There are 4 nested groupings, the coarsest first. Each group lies inside one group of the grouping before and may be the whole of it. The rows also spread widely along 18 directions, which tell nothing about the answers.
Known rows, each followed by its group in each grouping:
[ 51  17 -41   9 -56 -49 -17 -31 -12  -6 -41 -41  18 -50  10 -32 -10  15
  -2 -22  19  -4 -62 -10   1  32  30   5  24  37  18 -12 -14  22] -> goze Q_400 niri Q_783
[ 16  -1  16 -20  -9  56   9  49 -12 -13   0 -16  -5  -4  50  33 -36 -47
  41   9  58 -59 -18 -21  -8  16  -1  -2   7  27 -23  25  20  46] -> goze Q_781 gigab Q_375
[  2  46  -3  10  24   1 -29  19  20 -51  -3 -35 -26  15  33 -24 -20  53
   2   3  32 -37 -13 -27 -16  19  19  -9   2  30  27  -8   6  12] -> niniz Q_442 bof Q_38
[-49   6 -24  37  16 -53 -11 -34 -40 -27  40 -46  23 -37 -17  -9 -35 -14
 -12  -5 -17  35  -2 -43  28  39  46  -8  15   3  26 -42  10 -35] -> goze Q_316 vimil Q_889
[-24  21 -20  22  -8  -1   8  44  17 -61  -6  31 -36 -28 -59  26 -35 -22
  -2  25  53 -20 -56  -4  -1   9 -18  17  -5  12  18  13 -10  14] -> goze Q_781 gigab Q_937
[ 15  44 -26  -9   1 -23  11  34  15   1  15  15   5  22 -39  70  32 -11
  20 -13  37  13  37  16  39 -28  -8 -43  17   4  -1  51 -19 -25] -> fodef Q_551 mir Q_810
[ -2  38  27   4  64   5 -24 -47  -6 -14  25 -12   5  32  -3  64  11 -19
   9   4  30  19  47 -61  16  -9   8 -15  25  22  -6 -17   2   3] -> niniz Q_310 legak Q_79
[ 16   6 -21  57  20   7 -28 -14  -7  20 -18  -6   3   3 -47 -31 -22  -5
 -20 -17   2  17  -8 -20  34 -34   5  29   1 -49  -4 -27  14 -18] -> fodef Q_949 Nov Q_832
[-44 -16  12  52  37 -10  14  28  -9 -44 -16  -6  59 -20 -10   9 -23 -13
  -2  -5 -39 -11  39 -17   8  36 -10 -17   3  -9   6  21   5 -44] -> niniz Q_310 legak Q_192
[-41  19 -29 -11  12 -36  16  28 -12 -12  55 -25 -31  -1   6  44 -10  25
  14 -10 -14  -1  -7   3  -6  16  32 -28 -21 -35  50   0  16  -9] -> goze Q_913 Deteb Q_129
[ 30   1 -20  -1 -43 -36  13 -52   3 -16 -17  16  26  40  -9   3   0 -25
  13 -16 -14  34 -20 -61  15  -4  35 -15 -51  19  30 -33  -4  35] -> goze Q_781 sev Q_45
[ -9  22 -40 -16 -42  -8  -8  64 -34 -22  49 -17 -12 -38  11  13 -40 -34
  34  21  16  -4  -5  21  11  14  27  -8  -1  12   5  22  -7  20] -> fodef Q_949 reboz Q_936
[  4  20   5  39   1   5  -3  15   9  17  10  50  -5   0  29 -70  34 -36
   4  33  55   0  16  -8  69 -26  -3   6   4  24 -21  80  21  30] -> goze Q_400 Lifes Q_881
[ -4  -2 -12  -6  -9  15 -21  21  15 -32 -40  15 -60 -15  -4  15 -39  10
 -16  10  25 -43 -81  -9 -18 -14  23  24  23  31  22 -27  16  52] -> fodef Q_551 mir Q_244
[ -9  -5   0  17  49  -5 -12 -27 -38 -32   9  14   6 -13   5  15   2 -20
  19  26 -17  -9  11 -49 -37  26   7  28 -16 -17 -12  28  -3  46] -> goze Q_400 niri Q_61
[  3  24  -5  10  23  21  -8 -35 -17  13  -6  25   3  -2 -31  33 -18 -13
  33 -10   9   7  38  24 -49  23 -11  12 -68 -55   0  10 -14  58] -> fodef Q_949 Nov Q_500
[-22  -5  -4  29  41 -36  -5 -30  38 -22 -19  83   6  -4 -34  -6  27 -33
 -35  19 -27  14  -9 -43  12  -6 -22  16  -7 -62  48   7 -25 -19] -> niniz Q_442 bof Q_29
[  5  21  17  14  52   5   0 -19  16 -10 -27   1  -5   5 -10  18  27   9
  20 -27  18 -29 -13 -74   8  23 -11   1  51  23 -52  23  36 -14] -> niniz Q_673 Nuv Q_314
[ 19  53  -4 -52 -51  10  -8  34  28   5  19   7   3  10  31   5  -8  -9
  31   0  38 -14  16   9  33   9  11 -30 -13  12   6   7  -2  -9] -> fodef Q_949 lom Q_642
[-20  13  33  39   6  15   4  -4  30  19  -1 -11  40  20  39  -2   0 -29
 -11  -1   8   1  -9 -36  27  28 -11 -19 -23 -34  33 -26  18 -42] -> goze Q_316 vimil Q_889
[-37 -10 -25  -6  14  -3   3  22  -8   2  42   6  -4  18  -1 -20 -37 -25
  -7 -33   5  10  56 -30  81 -30  50 -52  -4 -15  29 -15  32 -26] -> goze Q_316 vimil Q_889
[  8  39  -2  62  -3   0 -12  -6  -9  21 -11 -77  13  29 -22  51 -16  26
  11 -48   5  26   1   2  -5   2  13 -31 -20  19  12 -42  18  -8] -> niniz Q_442 bof Q_38
[ 45  31  -7 -38 -45 -45  23 -21  12  -4  21   6  58  33  34   5  35 -25
  30  17   0  19  -6 -43  20  21   5  -7 -31 -20  15  14 -24 -20] -> goze Q_781 gigab Q_937
[ 55  33 -15  18 -31 -40  -7 -24  -2  -8   6  -1  39  34  20  21  45 -31
  18  29 -10  38   6 -42  -3  -1   6 -11 -36   8  34  19 -44  37] -> goze Q_913 Deteb Q_129
[-21  31  47 -14  43  13 -22 -13  18 -34  22   4  10  41  56  47  17  -5
  12  38  -8 -19  30 -49 -26  28   6 -15 -28   8  33  -8  -6  14] -> goze Q_781 sev Q_45
[-26   1 -34  18  28 -56   7   8 -25 -32   9  28 -15 -28  11  13  37   2
  25  -7 -40   1  29  -3 -21  22  28 -34  -5  21  29  78 -11  56] -> niniz Q_310 legak Q_79
[-17  48  -8 -15   6 -25  24  -8  43 -52  24   6 -20  26 -47  76 -15 -10
   0  -3  69   8 -42 -40  15  11  -8 -26 -13  -2  48 -35  -9 -32] -> goze Q_781 gigab Q_937
[ 51  17 -52  29 -26 -12  11  35  -6  15  -3  -3  -2 -18 -49   3   6 -36
   8 -12  54   5 -42  -4  43 -31 -18  16  18 -33 -11  38 -11 -11] -> goze Q_781 gigab Q_375
[ 10  36 -13  15  21 -46   4 -16  12 -21  -6 -18 -23 -30  19  19  34  15
   0   5  51 -15 -58 -20   1  22   3  -3  58  34  20  33  -1   9] -> niniz Q_310 legak Q_79
[ 25   9 -23   9  35  29 -31  -8  -5 -27  -8 -28  22  12   0  13 -62 -20
  10 -54  23 -14  66 -34 -13  12  14 -47 -30 -29  42 -34 -24  18] -> niniz Q_442 bof Q_29
[ -8   4 -36 -22 -41 -14 -27  13 -30   5  28  18  -3  -3 -29   5 -36 -30
   7 -13 -28  32  57  10  43 -34  55 -25 -27  12  27 -20  -8  28] -> goze Q_781 gigab Q_937
[ -5 -19 -21  -3 -11 -16 -20  -5   3 -35  12  26   5   3  25  11 -16 -61
  -6   0 -38   9 -22 -88   8  12  30 -24 -26 -16  59 -37 -13  15] -> goze Q_400 niri Q_783
[ 18  17   0 -33 -15  14 -24  32   5 -42 -11  46  -6  26 -21 -13 -27  -6
  -7  46  28 -13  59  -8  50 -62  23   7  11  59  -9  18 -15  41] -> goze Q_913 Deteb Q_129
[ 52  27 -16  15   3  24 -50  -3 -20  62   6 -17   9   6  21 -15  19 -14
  20 -19  -3   7  31  -3  13 -21  10  10   1 -40 -22  15  -1  15] -> fodef Q_551 mir Q_810
[ 46   4 -26  29  -9 -33 -22 -37  13  -9 -20   7   1  46 -14  -1   1 -20
 -35   3   5  40 -24 -53  35 -66  30  -2  -2   0  59 -47 -21  23] -> niniz Q_442 bof Q_29
[ 23  21  13  -6 -10  16 -23 -22 -16  75 -35 -22  28 -25 -14  26  13   5
  13 -48   3  -7  45  24  27   3   4 -10  40  15 -47   3  20 -10] -> goze Q_316 vimil Q_889
[ 31  72  -2  16   5   9 -45 -29   4  36  18 -19 -13  18  -5   2  15  22
  17   1  24  22   6   8 -12   0  -1  19 -37 -35   2 -18  -7  19] -> fodef Q_949 reboz Q_936
[  4  43  -9 -12 -38 -23  -3  57  29  27  12   2   3 -16   3   4  30  14
   4   8  -8 -11 -37  13  37   3 -20  11  31 -33  -6  23   3 -76] -> niniz Q_442 bof Q_38
[-23  29 -32  38  28  13  12  82  -8 -56  37  -8 -19  29 -41  13 -29   9
  29   5  31 -12   9 -19  19 -12   0 -10 -22 -10 -22  42  18 -20] -> fodef Q_551 mir Q_810
[ 11  21  33  10  12  27   1  37  47  -7 -42  -3  -1   1  63  26  17   1
   0  15  44 -63 -35   6 -15  22 -26 -15  28  15  23  34   7   6] -> fodef Q_949 Nov Q_500
[ 17  47  17  11 -26 -12   3   3  19   9   8  -4  42  44 -19  24  14  -7
  -2  25  33  31  31  11  50 -29  -7  -9 -22   8   9   2 -14 -30] -> goze Q_781 gigab Q_375

New rows. What belongs after each?
[-20  42  25  25  33  34 -15  -9  26 -31   3   6  -4  18 -25   8 -43 -10
  -8   7  67   0  15 -30  29  -2 -12   2  -9   6   5 -32   8 -11] -> niniz Q_310 legak Q_79
[ -5 -21  -5  -5  31  -5   1 -28 -28 -40   1   4   2 -10  28   2  -8 -42
  27 -11   3 -24   3 -87   8  27  38 -14  29  55 -18  16  27  42] -> goze Q_781 sev Q_45
[ 19  26  -4  -8 -21 -21   7 -26 -26 -36  11  -6  64 -11  10 -13 -15 -23
  45  23   0   4  20 -25 -26  66   1  18 -48  -6 -13  20 -29  17] -> goze Q_781 gigab Q_937
[ 33  42 -14  -5  -2   3 -11   1  23  11 -14  25 -13  47 -22 -12  23  39
  23 -37  -9   5  28 -24  16 -26   5 -12 -42 -19  -9  10   7   9] -> niniz Q_310 legak Q_79
[ 17  44 -25  -2 -30 -31 -10   0  15   7   5  14  -3   0 -33  -2   7  17
  -5   9  14  18  -9  27  13 -13   3  13 -30 -34  35   0 -25  -4] -> goze Q_781 gigab Q_937
[ 33  51   7  15   3   3 -20  30  51  15 -15   5  20  35  -8  29  38  12
 -11  -5  12  -3  36   0  27 -23 -30 -30  -7 -30  34  16 -27 -41] -> goze Q_913 Deteb Q_129
[  5  24 -12   8  -8 -26  31  22 -13 -16  28 -36  10   8  35   5  16 -12
  39  -9  48  -9  -6 -29  37  21  23 -39  18  56 -14  53  28   0] -> goze Q_781 gigab Q_375
[ 32  17   8 -36 -23   4  17  18  20 -27 -42  21 -11  27  34  12  10  32
  29  22  12 -50 -40  -4 -34   7   4  15 -15  27 -10  32   9  52] -> fodef Q_949 Nov Q_500
[ 39  27 -12 -50 -24  28   8  29  10  18   2 -27   3  60  19  48 -13  18
  49 -64   0 -21  26 -26   9  -6  23 -53 -30 -10 -12 -18  29 -10] -> fodef Q_949 Nov Q_500
[ 22  14  -5 -39 -34 -28 -30 -31  -5 -28 -26  14  61 -27   9 -17 -15  -7
   8   6 -42  -6  41 -13 -15  46  20   2 -17   8  19 -12 -45   8] -> goze Q_781 gigab Q_937
[-24  22 -10  23  58 -22   2 -37 -28 -36  -2 -26  11 -40 -44  18 -22  10
  18 -19  32  -9  20 -15  -6  45   9   1  34  22 -32  16  16  -9] -> fodef Q_949 lom Q_642
[ 61  14   8 -18 -19   8 -26 -27  33  33 -59  48  17 -15  20  16  37 -34
  -8   1  24 -21  -9  -5  -4  -5 -25   6   8 -15  20  21 -37  38] -> goze Q_400 niri Q_783
[  6  23 -20  35   4 -33 -25 -35   6 -19   8 -19  27 -17   9  -9 -31 -34
 -35   2  51  35  26   4  38  -7  24 -33   4   3  89 -29 -40  10] -> niniz Q_310 legak Q_192
[-14 -16 -65  19  17 -45  32 -24 -29 -36  14  46 -18 -10 -51 -44 -15 -20
  28 -42  -8  24   1 -61  29   2  36  -7 -28 -15  -9  32  22  33] -> niniz Q_310 legak Q_79
[ 18  32  -1 -40 -58   7  11   1  30  31  12  70  -6  35  -6 -14   2 -28
  19  15  24  19  -5   0  46 -32  -2  15 -49 -29  -4   1   3  12] -> niniz Q_442 bof Q_29
[-19  27  13  44  37  22 -23   2  18 -50  -8  -3   3   2   7  28 -41 -25
  -6  13  48 -13  20 -11 -25  24 -11 -23 -26   9  56 -12 -26  34] -> niniz Q_442 bof Q_29
[ 16  41 -33 -38  -8 -41  13 -36  -4 -16  49   3 -28   2  29  42   9 -30
  39   1  51  15 -34 -34 -18  29  23 -19 -17   0  39   8 -17  50] -> niniz Q_442 bof Q_38
[-15 -23  13  17  42   6  -7 -17 -11 -23 -15 -17  33  12  26  18 -24 -18
   6 -21 -46 -14  21 -56 -19  28  23 -21 -11 -13  17 -29  18   1] -> fodef Q_949 reboz Q_936
[-37  -2  -5 -24 -26 -12  18  35   9 -19   5   7  34   6   7  34 -44 -18
   5 -15 -12  -1  56  30  32   6  31 -64 -27   9  50  -9  -1 -18] -> fodef Q_949 lom Q_642
[-17  17   9  23 -10  -7  28  -2  14 -23 -11  38   9  20  -9   8  -1 -20
  18  25  27   7  -5   1   7   6  -2  -4 -43  21   6  30   8  34] -> fodef Q_949 lom Q_642
[ 15  22 -12 -24 -18 -22 -30 -45 -14   6   5  16 -24  22  -2  22  13   1
  10 -11 -10  26  16 -36  16 -24  52 -16 -12  48  10 -20   7  57] -> goze Q_400 niri Q_61
[ 48  22 -23  -8   4  15 -24 -19  18 -32 -16 -17  37  -9  17   4 -40 -29
   9 -32  40 -24   5 -51 -26  49 -11 -23 -38 -53  48 -30 -44   3] -> goze Q_400 niri Q_783
[ 25  -6 -17 -41  -1 -20 -11  26   7 -42 -12 -18  41  -9  58 -56 -29  16
  -1  -2 -15 -47  18 -42  21  18  32 -10  32 -13  21   8  -9 -27] -> niniz Q_673 Nuv Q_314
[  7 -24  11 -38  -7 -27   9 -40  -9 -20 -40  24  19 -15  42 -54 -13   0
  -6  21   7 -28  -6 -21  33  -3  50  18  52  71 -20  11  29  38] -> fodef Q_949 reboz Q_936
[-31  44  25 -65   7  24 -36   2  22 -40  25  58 -47  17 -28  80 -17 -17
  13  30  -5  -4  10 -52  -3  -8   6   9  -5  23  -3 -45  -7  17] -> niniz Q_310 legak Q_79
[ 15  -1  13  90  59  35 -29   9  16 -25 -54 -27  -6  33  12  11  -8  -2
 -20 -13  20 -27  -6 -42 -13 -18  -2 -21   9  22  30  -5  15  33] -> fodef Q_949 Nov Q_500
[ 38  17 -28  59 -12 -22 -13  30  -6 -16 -14 -47  19  16  13 -24  14  15
   4 -11 -13   0  -7 -38  17  -6  18 -20   2  23  16  20   0   1] -> goze Q_913 Deteb Q_129
[ 12  29  21  35  -3  29 -17  12  -1  16 -32 -34  43   5 -15  38   3   2
  34 -30 -35 -11   8 -25 -19  41 -22  -2 -13  -4 -47  -9  17 -34] -> fodef Q_949 lom Q_642
[-15   0  11   8  70 -14 -25 -23   0  -6  -4   6  12 -16  31 -14   9  -1
 -22  11   2 -19  49  -4  14  -1  18  -8  41  -9  27  20   1   0] -> fodef Q_949 reboz Q_936
[-22  10 -10  42 -25   2 -15  35  -7   9 -18 -20 -28 -70  25   2 -16 -20
   9  -4  14 -27 -68  27 -14  43   7  -2  28  38  12  16  22  35] -> fodef Q_949 reboz Q_936
[-19  -1 -17  44  45 -38   0 -29   7 -45 -17  23  -2 -12  -6 -12  17 -31
  -4 -13  20   3  12 -55  32  10  25 -41  35  60  20  35  10  23] -> fodef Q_949 lom Q_642
[ -8   9 -42  21  24 -54  38  -6 -30 -75  21 -35  24  -1 -22  30 -19   1
  33 -29  19   6   3 -54  -7  45  24 -40 -16  20   9  23   2  -3] -> goze Q_400 Lifes Q_881
[ 20  45 -22  22  40  20 -26   6  18 -28  22  14 -56  23 -10   3  -1  -3
   4   9  77 -12 -21 -43  -3 -19  -7   5 -29 -28  26  12  -7  42] -> goze Q_400 niri Q_783
[ 15  17   5  23  18 -62   4 -39  10 -15 -38  -5  42 -25  -7   4  36  10
 -40  41  35   2 -13  11  22  -3  -5  18  60  18  28  28 -32 -17] -> goze Q_316 vimil Q_889
[ 21  26 -11 -26  39  11 -23  32   5 -19  17  -2 -16   3  39  13   7  10
  16   2  15 -39  26 -22  -9  -3   4 -10  13 -31  18  32 -13  11] -> niniz Q_310 legak Q_79
[-73  18  28  17  31   1  -7  -4  23 -27  19  25  -5 -34  27  26 -22 -42
  -9  31  25 -13  -6  -1   0  51  -3 -18   3   4  50  -3   2  -4] -> fodef Q_949 Nov Q_832
[ 40  44  -2  -3  25  -8 -20 -44   3   2   9 -37  11 -16  25  48  11 -44
  15 -15  80  -2  -1 -45  11  24  -2 -25  63  33   5   1 -17   5] -> niniz Q_442 bof Q_38
[ 51  51  12  24 -38  20 -23  -4  16  32 -24  -4  12  -5  14  21  19 -43
  20  10  69   6 -13   2  18  -1 -21  -3  19  43 -13  26 -16  43] -> niniz Q_673 Nuv Q_314
[ 21  12 -17  32   7  45 -13  71 -20  -9  24 -40  24  48  10  10 -42 -19
  32 -22  -1  -5  60 -26  14 -23   7 -31 -44 -30  -4   6   5  -4] -> niniz Q_442 bof Q_38
[-12  24  13  31  24  24  18   8 -18 -38  27 -13  33  16 -24  57 -28 -61
  38   0  62   9  35 -54  25  22 -15 -26 -11  34 -39  17  13  -5] -> goze Q_400 Lifes Q_881
[-63   6   3 -22  28 -45  16 -31  -5 -38  24  18  -8 -29  -1  11 -26  28
 -10  28 -13  -8 -25   4 -28  46  20  26 -31 -45  43 -17   5  -5] -> goze Q_400 Lifes Q_881
[ 50  20 -37 -20 -66 -17  10  15 -23  16   1 -40  39 -12  -5   8 -11 -11
  44 -36  -8   3 -12 -26  20  25  14  -9   1   2 -32   1   2 -19] -> goze Q_913 Deteb Q_129
[-23  11  28 -21  32  18  12   8   1 -34  -9   2 -24  48  -4  37 -22  47
   9   2  19 -31  18 -19   2 -21  28  -6 -12  45 -20  -7  45  25] -> goze Q_400 Lifes Q_881
[  6  12  -2  18  -8  26 -46  -8   3  -4 -35 -20 -11 -21  26  -6 -43  -1
   3 -26  -9 -22 -13  -5 -39  33  23 -12 -26  10  39 -45   1  53] -> fodef Q_949 reboz Q_936
[ 21   8  -4  27  -6 -14   6  -6 -25  13  -4   2   8 -23  22  -3  33 -37
  30  23  10  -2 -43 -24   3  15   0  29  29  22 -42  51  18  34] -> fodef Q_949 reboz Q_936
[ 10  29 -31  31 -29 -28 -11  23   3  -1 -24 -10  28 -34 -23 -29   5  16
  16 -28 -23  -2   3  14  11  33   1 -12  -5  -2  -5  28  -6 -28] -> fodef Q_949 lom Q_642
[ 24  28   8  33 -41   6  -6  24   7  28 -20 -35  48  36  11  20  -4   4
  13 -21 -17  17  25  14  13  -6   1 -28 -35   3  12 -12  -1 -15] -> niniz Q_442 bof Q_38
[ 42  -5 -31 -52 -61 -37  -2  10  13  -3 -32   6  16  -7  43  -5  -1   3
   7 -19 -39 -19 -34 -18  -4   8  32 -15   5   0  41 -11 -17  12] -> niniz Q_442 bof Q_38
[-25 -18 -37  16  39 -29   7 -33 -32 -37 -18 -43  13 -39 -69  20 -72  13
 -13 -62   7  -5   8 -18   4  23  35 -13  18  -9  19 -46  14 -23] -> goze Q_781 gigab Q_375
[ 21 -41  -6  44  21  13  16 -17  -4 -15 -47  40   8  33 -22  -9 -24 -48
 -13  -3  17   1  -8 -51  25 -52   8  13  -8   0   3   1  14  50] -> niniz Q_442 bof Q_29
[  1  50   4 -26 -55 -11 -28 -25   2  29  25  -9  21 -32 -28  61 -20 -33
   2   8   2  35 -31  -1  11  29  -7  20 -10 -32  10 -70 -21 -43] -> goze Q_400 Lifes Q_881
[ 74   0 -55  17 -39  15  -8  23   1  28 -41  -1  25  -9  -7 -58 -26 -19
  18 -61  17 -15   4  -6  22 -12  -2  -8 -22 -52   0  17 -11  10] -> niniz Q_442 bof Q_29
[ -5  -6   3   9  46   8  11   7  42 -33  -8  61   2  38   5 -12   2 -39
 -16  13  33 -16  22 -49  46 -30  -6 -20   1 -26  31  23   5  -9] -> fodef Q_949 Nov Q_500
[ 43  14   9 -32   7 -11 -19 -40  18  -8 -32  18  13 -10  33 -11  10 -24
 -12  21  55 -21  -2 -25  31 -13  14   5  64  46   2   8 -10  25] -> fodef Q_949 reboz Q_936
[-33  26  13 -15  35 -25  -3  -3 -24 -51  16 -18  39 -11  12 -11 -26  39
   9  21  16 -17  86  19  12  29  30 -17   3  41  -6  32   0  -6] -> goze Q_400 Lifes Q_881
[  0  12 -10  10  20 -53  17 -33 -17 -26   1  14  45   9 -21  34  22  -5
  17  11 -30  25  33 -16 -15  18   2  -2 -19 -14   7  29 -26   2] -> niniz Q_442 bof Q_29
[  6  -3   1 -15  -8   9 -23 -29 -28 -29 -11  24  55  -6 -36  30 -57 -54
   4   7  -4  20  82 -13   9  -2  16  -5 -31   9   3 -28 -36  30] -> goze Q_400 Lifes Q_881
[ 38   6 -30 -15 -66  14   5  45  25 -20 -37  27  18 -25  -4   6 -34 -46
  20  -5  11 -30 -54 -10 -11  29 -23   5 -23 -32  16   1 -27   5] -> fodef Q_949 Nov Q_500
[ 18   0 -30 -28 -52 -49  45  20  11 -30  -7  12  -1   8  27 -25  15   9
  26  -4  -7 -20 -65 -53  25  17  29  -9   4  33  -1  31  26   3] -> goze Q_913 Deteb Q_129
[ 39  18  24   4 -32  30  26  26   9 -22 -22 -24  56  92  -1  39 -24  -3
  36  -1   7   3  15 -42  13 -20   0 -16 -53  23 -31 -22  19  -7] -> fodef Q_949 reboz Q_936
[  2  75   8  38   4 -38 -31 -15  33 -12  21 -41 -15  30  10  42  29  22
 -21  26  38  32 -36 -17  11  -6   6 -16  14  31  60 -33 -16 -18] -> niniz Q_442 bof Q_38
[-26  35  20 -32  15 -18 -24 -30  -1 -46  11  18  34 -19  -1  43 -12  -8
   7  44 -20  -3  34 -15 -44  59  -2  10 -28 -16  30 -18 -48   6] -> goze Q_316 vimil Q_889
[ -6  37  29 -11  13  43 -24  22  26  -1   5   3 -26  37  18  22 -11   8
  13   1  21 -25   4 -35  11 -10   2  -4  -1  17 -13 -20  29   1] -> niniz Q_442 bof Q_38
[  3  21 -12  -9 -19 -18   3 -30  -1  17  -2 -45  15 -50 -14 -19 -41   3
  -7 -31  51 -11 -52  -7  39  35  14  18  42 -11  -6 -42  25 -55] -> goze Q_781 gigab Q_375
[  7  -2 -25 -13   0  31   1   2 -15 -10  19  -6  15  41 -44  16 -65 -33
  23 -58  14  12  55 -56  49 -24  31 -35 -41 -19  -8 -47  22 -13] -> goze Q_781 sev Q_45
[ 43 -11   6  -8  -3  48 -40  21  -8  54 -40  -2 -11 -22  12  36   2 -25
   0 -17 -20 -40  -8 -11  -7 -24  -7  22  39 -24 -17  -5   8  27] -> goze Q_913 Deteb Q_129
[-40  21  -5  21  26 -18  -6   6  13 -33   4  32   2 -26 -34   4 -14  -6
 -13  17  15  -4  24  20   2  19  -8  -2 -19 -20  42  20 -22  -3] -> goze Q_781 gigab Q_937
[-17  36  19  13  -1   7  11 -23 -13  11  14 -35  35  42 -23  60 -30  -3
  32 -33  16  34  61  -2  16  10  16 -41 -37  29 -13 -31  21  -8] -> niniz Q_442 bof Q_38
[-56  11 -33  -2  -3 -19   3   6  -8 -18  25 -15 -19 -42 -51  59 -54 -17
  16 -63 -18   8 -23 -27   3  51  19 -37   1 -13  21 -52  21 -42] -> niniz Q_442 bof Q_29
[ 16   1 -25  28  20 -38  14 -17   0 -26 -27  -5  14   1 -47  76  -3 -28
 -13 -20  32  16   2 -10  11 -23   2 -32  32  18  39   3 -27   8] -> niniz Q_442 bof Q_29
[ 47  17 -24 -68 -19 -52  31  18  17 -16  -6  13  25  32  24 -13  43  36
  24  -3  -7 -25   6 -28  40 -17  24 -13  28   4 -20  52   8 -37] -> fodef Q_949 lom Q_642
[-50  -9 -12  10 -29   3  13  24 -13 -19  11  20   2   6 -35   5 -69 -13
   2   7 -18  16  -7  15  17  -6  30   8 -51 -17  15 -33  20   3] -> fodef Q_551 mir Q_810
